There are 4 ways to turn a row about zero (a turn may also mirror it). The second row of each pair is the first, turned, with some noise. The first 40 pairs use one turn. New pairs use 3 turns, one after the other, and a turn may come again.
Known pairs, each followed by its turns in order:
[23 15 -32 -48 22 17 1 10 12]
[-6 -20 5 4 34 45 -16 2 35] : Z_874

[-37 -15 1 25 -1 5 15 -15 32]
[-17 -18 5 -1 0 5 -10 -53 10] : Z_324

[-20 -6 17 -3 -3 -4 -16 18 5]
[-6 -13 -3 22 -18 13 3 -1 10] : Z_324

[21 -28 10 -20 -48 -6 -9 48 -6]
[-51 1 -44 -23 0 6 27 23 1] : Z_874

[39 -4 5 -34 -17 -15 9 7 8]
[-44 14 2 -7 10 15 8 1 29] : Z_874

[-12 4 -8 2 -7 -11 47 16 -9]
[29 6 32 8 -1 -7 29 8 -5] : Z_40

[-34 -19 -8 -5 9 -6 -31 -2 29]
[-8 -15 1 3 -6 16 -34 1 -43] : Z_874

[1 3 5 -13 23 8 -8 -11 8]
[-10 -20 -7 1 3 -11 -13 10 -14] : Z_324

[1 -25 -12 -14 31 -16 -18 3 -2]
[13 1 -17 18 -2 13 -23 -7 30] : Z_112

[12 -48 -1 -17 -17 -6 19 11 -31]
[0 44 -13 -9 -13 19 -28 15 25] : Z_324

[3 8 4 7 5 7 -3 -17 27]
[-8 -26 -2 13 7 8 -11 -3 10] : Z_40

[2 8 -11 35 1 -27 1 -7 0]
[18 -14 1 -27 -14 12 -4 27 2] : Z_112

[16 -26 -4 0 48 1 48 -5 -7]
[-11 12 3 -18 -2 6 17 -8 67] : Z_112

[-2 3 -3 -4 -48 1 -2 6 36]
[2 -3 3 0 44 31 14 -13 22] : Z_40

[-31 7 -10 1 38 17 -13 7 -22]
[-3 18 31 -1 7 5 -43 -12 14] : Z_112

[3 1 3 -2 -25 1 -7 22 -1]
[-1 15 2 -14 19 0 11 -14 6] : Z_40

[38 10 -23 -47 -41 16 2 10 -6]
[12 35 4 -33 -23 24 7 34 -38] : Z_324

[7 1 0 7 -2 5 -5 -37 23]
[23 -23 6 -4 -16 -16 14 -14 0] : Z_112

[4 10 -20 -16 12 -35 -5 -16 6]
[-7 14 23 -7 -14 14 -32 7 15] : Z_874

[22 0 -4 8 21 34 7 5 23]
[-36 4 -8 -12 0 -27 11 -3 -19] : Z_324

[18 40 9 -1 0 17 24 37 -15]
[-11 -7 23 -6 10 -45 36 -17 -5] : Z_40

[9 -6 25 -4 -8 3 1 6 7]
[-18 10 -8 6 9 -6 12 -9 -6] : Z_874

[21 17 11 27 15 1 -4 4 6]
[13 14 0 -14 19 -23 -6 -19 5] : Z_874

[-1 -15 0 4 16 -4 -3 39 -5]
[-24 5 -3 18 3 15 -17 20 17] : Z_112

[18 -3 11 26 29 0 7 6 0]
[-1 -20 18 -12 -27 -13 -15 -11 0] : Z_40

[37 6 -4 -6 -13 19 35 -6 -3]
[1 -31 11 -11 6 4 31 -9 -31] : Z_40

[-14 42 1 -3 4 -5 35 15 -12]
[19 5 -9 29 6 -21 -8 25 34] : Z_874

[-6 16 13 -5 13 0 -13 -19 -2]
[1 -24 6 8 17 0 -7 11 -8] : Z_324

[3 17 3 4 -3 -5 15 0 9]
[5 7 4 -8 0 -10 14 14 -4] : Z_112

[4 6 8 -4 -43 11 3 27 -27]
[11 23 0 -26 35 -16 21 -14 -13] : Z_40

[3 -25 -9 14 -34 -9 -5 7 -40]
[15 37 -11 1 13 33 6 5 28] : Z_324

[14 4 -9 8 3 21 34 -48 -23]
[19 -40 -2 2 -2 -4 3 27 -46] : Z_40

[8 22 -13 5 2 -2 1 24 7]
[-3 17 5 4 -16 -2 -1 25 -6] : Z_112

[-2 -18 4 2 46 -14 6 19 1]
[-1 5 5 12 8 13 -15 14 48] : Z_112

[48 -6 -8 -8 0 -12 -16 19 13]
[-30 -5 -1 -34 -16 20 17 -20 7] : Z_40

[-11 -3 19 -8 -6 -7 -3 48 -16]
[-6 17 -44 3 10 0 7 27 -8] : Z_874

[0 -25 4 2 -13 1 6 -3 9]
[-19 -7 8 -4 -3 -2 15 4 -16] : Z_874

[35 0 18 2 0 19 36 -31 -24]
[-18 28 30 -21 34 -14 -22 20 0] : Z_324

[33 -17 -17 5 -8 18 13 9 4]
[-26 -2 -11 3 -32 5 20 -4 7] : Z_112

[8 -1 4 6 4 48 36 12 1]
[-45 12 14 -33 -6 -14 10 4 10] : Z_324

New pairs. What belongs after each?
[45 -14 0 4 34 10 -14 22 -15]
[12 -9 -11 11 -35 5 41 30 -9] : Z_324 Z_112 Z_324

[1 -5 10 3 -24 17 -25 -1 -48]
[-6 -13 -17 14 -9 -21 -12 48 15] : Z_40 Z_40 Z_874

[5 7 24 -17 -3 -25 -9 9 -4]
[3 -9 0 6 28 -7 21 13 -12] : Z_40 Z_40 Z_874

[-5 12 -31 -19 -4 -4 -9 36 6]
[-19 -4 -39 -13 -3 9 -7 24 8] : Z_874 Z_874 Z_324

[-5 6 -13 41 -1 3 -48 -18 2]
[15 -13 -14 28 15 -46 22 -9 -14] : Z_324 Z_112 Z_112

[15 6 -9 5 -31 12 21 -2 -8]
[-14 -24 15 -11 0 -18 1 -17 -16] : Z_40 Z_112 Z_324

[-5 24 4 -6 10 28 -28 -13 4]
[-25 5 9 1 1 10 23 -27 21] : Z_112 Z_112 Z_112

[-15 10 12 -48 10 2 5 28 3]
[-3 22 14 -37 10 38 11 -2 3] : Z_874 Z_874 Z_874

[-22 8 -22 -2 -2 -12 18 23 6]
[-8 19 24 -9 16 -5 -25 -3 8] : Z_874 Z_112 Z_40

[-4 -41 4 32 48 6 -8 -10 -6]
[-31 13 -24 -36 4 34 -1 -19 27] : Z_324 Z_112 Z_40

[-25 0 -32 -5 -29 37 4 0 17]
[-36 33 -7 -11 36 14 3 -13 1] : Z_874 Z_874 Z_112

[-8 -7 -8 -4 -3 12 18 -8 4]
[1 -16 3 2 -10 -14 4 -12 3] : Z_40 Z_324 Z_324

[-15 3 4 1 8 13 0 -21 16]
[10 -6 25 0 -5 -1 -10 7 14] : Z_874 Z_324 Z_112

[31 -40 7 5 -13 -27 4 -35 -24]
[13 -19 -29 3 28 -20 -48 20 1] : Z_324 Z_40 Z_112

[6 -5 -13 -5 -10 2 2 4 6]
[7 12 2 -10 0 2 4 -6 -8] : Z_324 Z_112 Z_112

[18 23 19 48 -35 -4 -17 -1 0]
[7 -58 -7 7 -25 -26 11 -3 0] : Z_40 Z_40 Z_874

[-10 30 -19 3 -25 -7 15 14 5]
[5 -10 -3 -33 -27 3 9 -7 -19] : Z_874 Z_324 Z_112

[26 -16 -16 -10 -6 -3 12 -24 -18]
[1 -6 -1 14 -19 -11 -22 34 -8] : Z_324 Z_40 Z_874

[-29 48 -22 -18 -4 48 -18 20 -1]
[-22 24 -33 -7 55 23 -24 -23 -17] : Z_40 Z_112 Z_874

[-15 -48 -16 31 22 -11 2 14 0]
[-18 -14 -7 -37 -17 -5 -25 -33 -24] : Z_112 Z_324 Z_112

[7 34 16 25 6 6 -6 26 -16]
[-25 3 -15 17 14 18 -19 -28 -16] : Z_874 Z_874 Z_874

[7 32 -3 8 4 0 5 -12 -16]
[-2 3 7 20 4 25 -11 -9 -16] : Z_874 Z_40 Z_40

[6 0 -13 10 7 -17 44 1 9]
[12 -3 28 0 22 -14 -5 17 -28] : Z_40 Z_324 Z_112

[0 -3 19 2 17 2 5 -3 -6]
[-1 -1 7 -9 -14 -4 7 -11 -14] : Z_112 Z_40 Z_874

[12 0 2 14 21 4 27 -15 -48]
[-28 -7 -7 8 36 -11 -1 -38 14] : Z_112 Z_874 Z_324

[-22 26 -8 48 4 -24 -2 -6 3]
[-13 -13 -6 -18 30 -17 33 -27 24] : Z_112 Z_112 Z_324

[25 12 6 -5 -1 2 6 -48 -48]
[-23 4 1 -27 -60 1 15 12 -4] : Z_40 Z_874 Z_324

[-30 -7 -20 12 -19 19 1 -1 35]
[-37 -18 19 2 22 7 -21 13 14] : Z_874 Z_324 Z_40

[4 6 -7 -18 -18 9 3 -48 0]
[-4 17 28 1 -5 20 24 25 -19] : Z_874 Z_112 Z_874

[-3 11 -30 -21 1 14 -17 10 -1]
[-4 0 -18 -11 21 28 9 14 10] : Z_112 Z_874 Z_40

[13 -1 -8 -5 -7 7 1 5 -3]
[-13 3 -5 3 8 -1 7 6 6] : Z_324 Z_324 Z_874

[28 -4 10 -22 6 35 5 -28 18]
[-26 -8 25 -31 29 -6 8 13 -20] : Z_324 Z_874 Z_40

[6 21 15 0 -9 -48 13 12 -4]
[0 16 -6 26 8 -9 -23 13 -40] : Z_40 Z_874 Z_874

[-17 12 13 6 4 -8 -4 0 32]
[-7 -11 8 -2 -28 6 1 7 26] : Z_874 Z_324 Z_112

[7 -11 -16 35 -3 -12 -41 -21 9]
[-11 -30 -4 -9 -12 -3 -4 42 -32] : Z_874 Z_112 Z_40

[-15 6 28 29 10 16 -7 11 31]
[-2 8 30 0 -7 7 17 32 -34] : Z_874 Z_874 Z_324

[1 -26 8 8 26 -6 5 -28 -7]
[14 3 -33 -21 -3 16 2 -4 18] : Z_874 Z_40 Z_112

[-6 13 9 2 -7 -19 17 -1 -28]
[-21 -22 19 5 -4 1 -21 -9 -6] : Z_112 Z_874 Z_40

[-4 -11 -3 -16 -29 -1 18 23 8]
[-9 -14 -2 -3 -5 39 15 -4 -5] : Z_112 Z_324 Z_40

[-29 -17 -4 -3 43 11 -6 -12 -1]
[35 -3 -12 2 5 24 -27 23 6] : Z_874 Z_40 Z_324

[-8 37 1 -5 15 31 -3 -1 6]
[-23 14 1 -6 0 -29 -6 27 15] : Z_112 Z_112 Z_324

[-14 0 8 -7 23 1 2 -14 18]
[-1 1 -22 13 -2 -21 -1 7 12] : Z_112 Z_874 Z_40

